The rows of each matrix lie in a flat space through zero, up to rounding. After each matrix: how many dimensions does the smallest such space have?
In the rows, zero is written as 128.

[[ 44  51  99 133 100 166  87 166  61 221  49 137 131 167 165 224 153 145
   66 126  61 127 165]
 [ 51  61 109 141 104 153 101 163  78 198  52 131 142 152 162 211 148 143
   74 137  74 125 173]
 [ 99 109 137 150 123 116 141 142 132 123  91 119 157 110 142 151 131 133
  114 156 123 124 171]
 [133 141 150 150 135  98 160 127 161  81 121 114 159  91 127 111 120 127
  140 159 152 124 160]
 [100 104 123 135 120 135 121 141 112 150  99 128 136 134 141 158 135 134
  109 134 110 127 148]
 [166 153 116  98 135 145 110 109 122 136 178 140  88 153 110  98 125 121
  146  91 134 134  70]
 [ 87 101 141 160 121 110 147 149 134 120  74 115 171 102 148 160 132 136
  108 168 121 122 191]
 [166 163 142 127 141 109 149 111 160  83 163 123 129 108 111  84 116 120
  157 131 160 128 114]
 [ 61  78 132 161 112 122 134 160 113 149  51 118 171 115 159 190 139 141
   89 166 100 122 201]
 [221 198 123  81 150 136 120  83 149  98 236 142  68 146  85  42 112 110
  182  74 167 137  26]
 [ 49  52  91 121  99 178  74 163  51 236  61 143 115 183 162 223 154 144
   65 110  55 129 144]
 [137 131 119 114 128 140 115 123 118 142 143 135 109 144 123 124 129 126
  130 110 123 131 104]
 [131 142 157 159 136  88 171 129 171  68 115 109 171  79 128 110 118 127
  142 171 158 122 174]
 [167 152 110  91 134 153 102 108 115 146 183 144  79 162 109 100 126 121
  145  82 130 135  59]
 [165 162 142 127 141 110 148 111 159  85 162 123 128 109 112  85 117 121
  156 131 159 128 114]
 [224 211 151 111 158  98 160  84 190  42 223 124 110 100  85  25 103 109
  195 116 195 131  70]
 [153 148 131 120 135 125 132 116 139 112 154 129 118 126 117 103 123 123
  144 120 142 130 108]
 [145 143 133 127 134 121 136 120 141 110 144 126 127 121 121 109 123 125
  140 128 141 128 120]
 [ 66  74 114 140 109 146 108 157  89 182  65 130 142 145 156 195 144 140
   85 138  85 126 168]
 [126 137 156 159 134  91 168 131 166  74 110 110 171  82 131 116 120 128
  138 171 153 122 176]
 [ 61  74 123 152 110 134 121 160 100 167  55 123 158 130 159 195 142 141
   85 153  91 123 187]
 [127 125 124 124 127 134 122 128 122 137 129 131 122 135 128 131 130 128
  126 122 123 129 122]
 [165 173 171 160 148  70 191 114 201  26 144 104 174  59 114  70 108 120
  168 176 187 122 163]]
 => 2

[[187 123 128 131 121 162 152 121 189 121 136  84 143 111  89 166 118 142
  176 161 138 123 134]
 [123 156 131 118  94 120 109 129 137 139 170 116 101 183 109 158 158 109
  113  91  91 120 130]
 [128 131 121 114 121 136 123 125 148 142 154 115 119 137 116 143 140 121
  135 120 117 125 121]
 [131 118 114 107 133 148 129 121 160 147 153 111 126 115 116 138 133 126
  149 133 128 128 114]
 [121  94 121 133 171 134 145 127 111 122  83 148 156  64 156  86  97 146
  139 165 169 138 121]
 [162 120 136 148 134 137 149 128 138 106  99 119 149 105 121 131 107 145
  148 159 148 129 140]
 [152 109 123 129 145 149 146 123 153 125 116 115 147  91 121 128 111 142
  158 159 151 130 125]
 [121 129 125 121 127 128 123 127 130 135 138 128 123 132 128 129 134 124
  126 121 123 128 124]
 [189 137 148 160 111 138 153 130 153  93 105 101 146 130  99 159 111 146
  152 156 137 123 154]
 [121 139 142 147 122 106 125 135  93 110 104 147 128 143 142 116 124 129
  104 120 126 128 141]
 [136 170 154 153  83  99 116 138 105 104 131 130 109 198 116 154 145 118
   95  94  93 119 155]
 [ 84 116 115 111 148 119 115 128 101 147 130 153 122 116 156  97 132 120
  110 115 131 134 111]
 [143 101 119 126 156 149 147 123 146 128 109 122 151  77 130 116 106 144
  157 164 159 133 121]
 [111 183 137 115  64 105  91 132 130 143 198 116  77 235 101 177 182  92
   90  55  58 114 135]
 [ 89 109 116 116 156 121 121 128  99 142 116 156 130 101 160  89 123 127
  115 127 142 136 112]
 [166 158 143 138  86 131 128 129 159 116 154  97 116 177  89 178 143 123
  135 115 101 117 146]
 [118 158 140 133  97 107 111 134 111 124 145 132 106 182 123 143 149 113
   99  93  97 122 138]
 [142 109 121 126 146 145 142 124 146 129 118 120 144  92 127 123 113 139
  152 154 149 131 123]
 [176 113 135 149 139 148 158 126 152 104  95 110 157  90 115 135  99 152
  163 174 158 129 140]
 [161  91 120 133 165 159 159 121 156 120  94 115 164  55 127 115  93 154
  174 186 174 135 123]
 [138  91 117 128 169 148 151 123 137 126  93 131 159  58 142 101  97 149
  158 174 171 137 118]
 [123 120 125 128 138 129 130 128 123 128 119 134 133 114 136 117 122 131
  129 135 137 131 125]
 [134 130 121 114 121 140 125 124 154 141 155 111 121 135 112 146 138 123
  140 123 118 125 122]]
 => 3

[[120 166  87 154 106 126 152 119 135 132 141 153  88 119 105  95 151 115
  143 124 153 163 147]
 [166 145 177 170 136  88 122 128 140 139 122 129 150 129 164 181 155  84
  134 154 136 179 134]
 [ 87 177  57 129 105 139 141 114 118 130 134 136  62 120 101  48 107 124
  151 110 152 139 131]
 [154 170 129 203  79  75 143 140 130 135 145 155 104 127 112 137 167  68
  148 157 153 189 135]
 [106 136 105  79 207 184 142  99 132 114 118 120 119 134 157 104 117 176
  116  90 140 104 131]
 [126  88 139  75 184 237  63 104 134  91 136  95 186 136 150 121  92 196
  104 100  77  61 127]
 [152 122 141 143 142  63 183 164 104 104 113 121 117 159 114 162 150 100
  130 169 143 114 106]
 [119 128 114 140  99 104 164 149 114 132 143 147 101 124 100 122 130 141
  121 119 149 129 127]
 [135 140 118 130 132 134 104 114 136 119 113 113 133 137 129 114 135  91
  150 154 110 130 125]
 [132 139 130 135 114  91 104 132 119 128 102 103 125 142 130 120 115  67
  155 169 112 126 103]
 [141 122 134 145 118 136 113 143 113 102 142 119 138 142 116 128 119 127
  126 140 115 107 115]
 [153 129 136 155 120  95 121 147 113 103 119 113 133 160 116 135 139  73
  144 175 115 111  96]
 [ 88 150  62 104 119 186 117 101 133 125 138 133  94 115 104  52 109 153
  139  97 128 117 140]
 [119 129 120 127 134 136 159 124 137 142 142 160 115 117 128 129 148 156
  112  95 154 139 139]
 [105 164 101 112 157 150 114 100 129 130 116 116 104 128 151  87 106 121
  142 114 137 136 125]
 [ 95 181  48 137 104 121 162 122 114 120 128 135  52 129  87  49 123 108
  159 130 156 140 130]
 [151 155 107 167 117  92 150 130 135 115 119 139 109 148 106 123 181  59
  156 174 137 151 123]
 [115  84 124  68 176 196 100 141  91  67 127  73 153 156 121 108  59 200
  106 118  85  26 103]
 [143 134 151 148 116 104 130 121 150 155 126 144 139 112 142 159 156 106
  132 135 136 175 148]
 [124 154 110 157  90 100 169 119 154 169 140 175  97  95 114 130 174 118
  135 114 166 198 167]
 [153 136 152 153 140  77 143 149 110 112 115 115 128 154 137 156 137  85
  136 166 134 129 103]
 [163 179 139 189 104  61 114 129 130 126 107 111 117 139 136 140 151  26
  175 198 129 190 128]
 [147 134 131 135 131 127 106 127 125 103 115  96 140 139 125 130 123 103
  148 167 103 128 133]]
 => 8

[[ 67 110 107 112 120 125  90 116 106 108  60 131 128 141 100 192  87 128
   78 156 101 110 140]
 [110 117 135 157 126 140 119 110 146 114 163 146 105 123 162 109 147 134
  170 110 131 139 125]
 [107 135  73 169 184 128 135 122 179 130 123 100 149  95 139 152 143 126
  122  94  64 126 114]
 [112 157 169 103 143 147 158  88 167 119 151 119 127 140 155 102 121 121
  157  90 152 156 145]
 [120 126 184 143 150 129 168  77 197 129 184 110 139 162  94 144 169 120
  129 121 103 105 131]
 [125 140 128 147 129  88 107 126 130 125 115 117 106 160  92 143 148 128
  121 159 140 115 161]
 [ 90 119 135 158 168 107  89 138 112 127 175 128 184 155 119 129 149 107
  104 119 123 133 163]
 [116 110 122  88  77 126 138  71  70  82 130 138 211 136 165 123  60 156
   99 144 168 129 170]
 [106 146 179 167 197 130 112  70 157 131 146 121  96 132 123 132 131 102
  201  81  84 134 165]
 [108 114 130 119 129 125 127  82 131 131 144 156 130 131 169 174  81  60
   97 128 112 121 117]
 [ 60 163 123 151 184 115 175 130 146 144 119 123 162 103 159  73 155  94
  164 127 105 122 137]
 [131 146 100 119 110 117 128 138 121 156 123 113  80 119 155 144 106  67
  136 123  90 145 123]
 [128 105 149 127 139 106 184 211  96 130 162  80 150  75 171 103 125 107
   84 102 106 127 155]
 [141 123  95 140 162 160 155 136 132 131 103 119  75  84 110  91 175 144
  144 134 139 121  81]
 [100 162 139 155  94  92 119 165 123 169 159 155 171 110  90  76 125 101
  140 159  97 154 112]
 [192 109 152 102 144 143 129 123 132 174  73 144 103  91  76 162 139 115
   88 122  88 135 100]
 [ 87 147 143 121 169 148 149  60 131  81 155 106 125 175 125 139  72 138
  141 127 167  76 144]
 [128 134 126 121 120 128 107 156 102  60  94  67 107 144 101 115 138 121
  125 131 137 111 143]
 [ 78 170 122 157 129 121 104  99 201  97 164 136  84 144 140  88 141 125
  106  96 150 143 134]
 [156 110  94  90 121 159 119 144  81 128 127 123 102 134 159 122 127 131
   96 144 104 130  90]
 [101 131  64 152 103 140 123 168  84 112 105  90 106 139  97  88 167 137
  150 104 189  63 167]
 [110 139 126 156 105 115 133 129 134 121 122 145 127 121 154 135  76 111
  143 130  63  64 113]
 [140 125 114 145 131 161 163 170 165 117 137 123 155  81 112 100 144 143
  134  90 167 113  79]]
 => 19

[[110  90 118 144 167 109 125 119 113 122 157 112 134 119 116 113 166 122
  132 138 118 154 146]
 [ 90  24 128 147 200  81 130  87  73 123 172 109  93 102  95  91 194  93
  141 172 123 181 192]
 [118 128 106 148 155 123 120 141 139 120 155 108 169 130 127 125 159 142
  127 116 111 142 118]
 [144 147 148 105  89 141 135 124 128 136  95 150  97 131 135 138  87 121
  126 131 145 105 126]
 [167 200 155  89  44 167 136 141 153 141  64 166 102 144 152 158  45 134
  120 113 153  74  97]
 [109  81 123 141 167 105 127 112 105 124 154 115 121 116 113 110 165 115
  134 145 122 155 155]
 [125 130 120 135 136 127 125 134 133 125 137 121 143 129 129 128 137 134
  128 123 122 132 123]
 [119  87 141 124 141 112 134 104 100 130 130 132  90 116 115 115 136 106
  133 153 136 141 159]
 [113  73 139 128 153 105 133 100  94 129 138 128  90 113 111 110 148 103
  135 157 134 149 166]
 [122 123 120 136 141 124 125 130 129 125 140 120 141 127 126 125 142 131
  128 126 122 136 128]
 [157 172 155  95  64 154 137 130 138 140  76 161  93 137 143 148  63 125
  123 124 152  88 114]
 [112 109 108 150 166 115 121 132 128 120 161 106 158 125 121 118 168 134
  130 125 111 151 131]
 [134  93 169  97 102 121 143  90  90 141  93 158  41 115 118 122  94  90
  133 165 159 119 168]
 [119 102 130 131 144 116 129 116 113 127 137 125 115 121 120 119 142 118
  131 140 128 140 145]
 [116  95 127 135 152 113 129 115 111 126 143 121 118 120 117 116 150 117
  132 142 126 145 148]
 [113  91 125 138 158 110 128 115 110 125 148 118 122 119 116 114 156 118
  133 142 124 149 149]
 [166 194 159  87  45 165 137 136 148 142  63 168  94 142 150 156  44 130
  121 117 155  75 102]
 [122  93 142 121 134 115 134 106 103 131 125 134  90 118 117 118 130 107
  133 151 138 137 156]
 [132 141 127 126 120 134 128 133 135 128 123 130 133 131 132 133 121 133
  126 122 128 122 120]
 [138 172 116 131 113 145 123 153 157 126 124 125 165 140 142 142 117 151
  122 103 120 113  96]
 [118 123 111 145 153 122 122 136 134 122 152 111 159 128 126 124 155 138
  128 120 114 142 123]
 [154 181 142 105  74 155 132 141 149 136  88 151 119 140 145 149  75 137
  122 113 142  92 102]
 [146 192 118 126  97 155 123 159 166 128 114 131 168 145 148 149 102 156
  120  96 123 102  85]]
 => 2

[[146 132 115 136 193 120 153 152 182 102 123 164 143 115 159 175  52 175
  130 157 196 102 103]
 [132 197 192 152 169  87 166 131 117 146 148 140 143 110 163 136 103 166
   96 136 171 105 120]
 [115 192  50 124 191 142 159 146 147 122 108 132  91  93 168 138 147  99
  168 190 102 148  22]
 [136 152 124 149 169 125 144  95 104 129 158 132 156 128 130 145  84 156
  120  93 146 100 101]
 [193 169 191 169 130 119 125  97  99 144 162 104 128 140 129  91 150 144
   99 102 144  94 167]
 [120  87 142 125 119 121 131 152 142 140 146 139 119 174 106 149 131 147
  109 120 163 117 198]
 [153 166 159 144 125 131 122 150 109 168  74 141 151 159 147 113 193  99
  155  99 156 120  75]
 [152 131 146  95  97 152 150 133 203 108 114 101 108 171 165 118  74 173
  138 127 152  98 126]
 [182 117 147 104  99 142 109 203 181 155  85  88 134 154 130  85 168 120
  134 172  95 146 116]
 [102 146 122 129 144 140 168 108 155 130 141 169 114 126 190 165  98 200
  131 135 168  87  96]
 [123 148 108 158 162 146  74 114  85 141 185  95 157  30 139 112 200 146
   87 182  49 161  94]
 [164 140 132 132 104 139 141 101  88 169  95 192  97 110 150  80 122  92
  146 123 148 168 167]
 [143 143  91 156 128 119 151 108 134 114 157  97 160  85 130 176 128 167
  136 120 160 135  82]
 [115 110  93 128 140 174 159 171 154 126  30 110  85 164 106 138 138 156
  169 149 136 119  43]
 [159 163 168 130 129 106 147 165 130 190 139 150 130 106 183 108 129 150
   89 131 170 134 140]
 [175 136 138 145  91 149 113 118  85 165 112  80 176 138 108 106 136 129
  138  85 115 146 131]
 [ 52 103 147  84 150 131 193  74 168  98 200 122 128 138 129 136  74 171
   71 122 114 138  99]
 [175 166  99 156 144 147  99 173 120 200 146  92 167 156 150 129 171  95
  160 181  48 208 147]
 [130  96 168 120  99 109 155 138 134 131  87 146 136 169  89 138  71 160
  133  92 186 116 149]
 [157 136 190  93 102 120  99 127 172 135 182 123 120 149 131  85 122 181
   92 148 139 128 171]
 [196 171 102 146 144 163 156 152  95 168  49 148 160 136 170 115 114  48
  186 139 149 157 171]
 [102 105 148 100  94 117 120  98 146  87 161 168 135 119 134 146 138 208
  116 128 157  15 149]
 [103 120  22 101 167 198  75 126 116  96  94 167  82  43 140 131  99 147
  149 171 171 149 119]]
 => 18

[[158 119  95 157 101 122 125 130 131 108 144 115 126 148 126 148 140  90
  124 130 125  99 127]
 [119 164 135  99 135 140 154  72 114 121 162 109 170 120 159 167 133 130
  107 138 133 116  75]
 [ 95 135 169  96 142 117 139 106 150 145 154 130 124  99 127 121 123 181
  136 124 127 164 112]
 [157  99  96 181  93 116 107 153 123 118  92 133 108 163 101 104 131 106
  136 112 111 116 147]
 [101 135 142  93 172 156 139 139 125 137 137 121 155  98 159 147 125 124
  119 146 149 134 134]
 [122 140 117 116 156 110  87 140 128 137 129 150  93 118 112  85 137 139
  145 143 115 115 139]
 [125 154 139 107 139  87  89 123 139 142 134 165  65 119  90  70 128 172
  154 132 110 131 136]
 [130  72 106 153 139 140 123 200 161 123 143 110 122 114 137 147 137  81
  136 138 146 126 183]
 [131 114 150 123 125 128 139 161 148 134 123 139 105 118 118 130 113 130
  136 122 147 150 171]
 [108 121 145 118 137 137 142 123 134 136 132 120 146 115 138 135 125 145
  125 125 131 148 119]
 [144 162 154  92 137 129 134 143 123 132 117 160  95 120 120 128 106 127
  130 135 156 130 169]
 [115 109 130 133 121 150 165 110 139 120 160  87 181 120 162 182 135 114
  110 127 137 135  98]
 [126 170 124 108 155  93  65 122 105 146  95 181  67 132  87  39 129 170
  153 136  99 116 132]
 [148 120  99 163  98 118 119 114 118 115 120 120 132 156 118 124 138 115
  126 119 108 109 108]
 [126 159 127 101 159 112  90 137 118 138 120 162  87 118 111  83 128 143
  143 144 123 115 145]
 [148 167 121 104 147  85  70 147 130 135 128 182  39 124  83  62 129 143
  158 146 119 105 166]
 [140 133 123 131 125 137 128 137 113 125 106 135 129 138 128 129 122 113
  123 128 135 120 141]
 [ 90 130 181 106 124 139 172  81 130 145 127 114 170 115 143 143 113 186
  117 106 127 180  85]
 [124 107 136 136 119 145 154 136 136 125 130 110 153 126 143 158 123 117
  119 121 140 142 131]
 [130 138 124 112 146 143 132 138 122 125 135 127 136 119 144 146 128 106
  121 142 144 115 139]
 [125 133 127 111 149 115 110 146 147 131 156 137  99 108 123 119 135 127
  140 144 133 121 148]
 [ 99 116 164 116 134 115 131 126 150 148 130 135 116 109 115 105 120 180
  142 115 121 171 128]
 [127  75 112 147 134 139 136 183 171 119 169  98 132 108 145 166 141  85
  131 139 148 128 166]]
 => 6
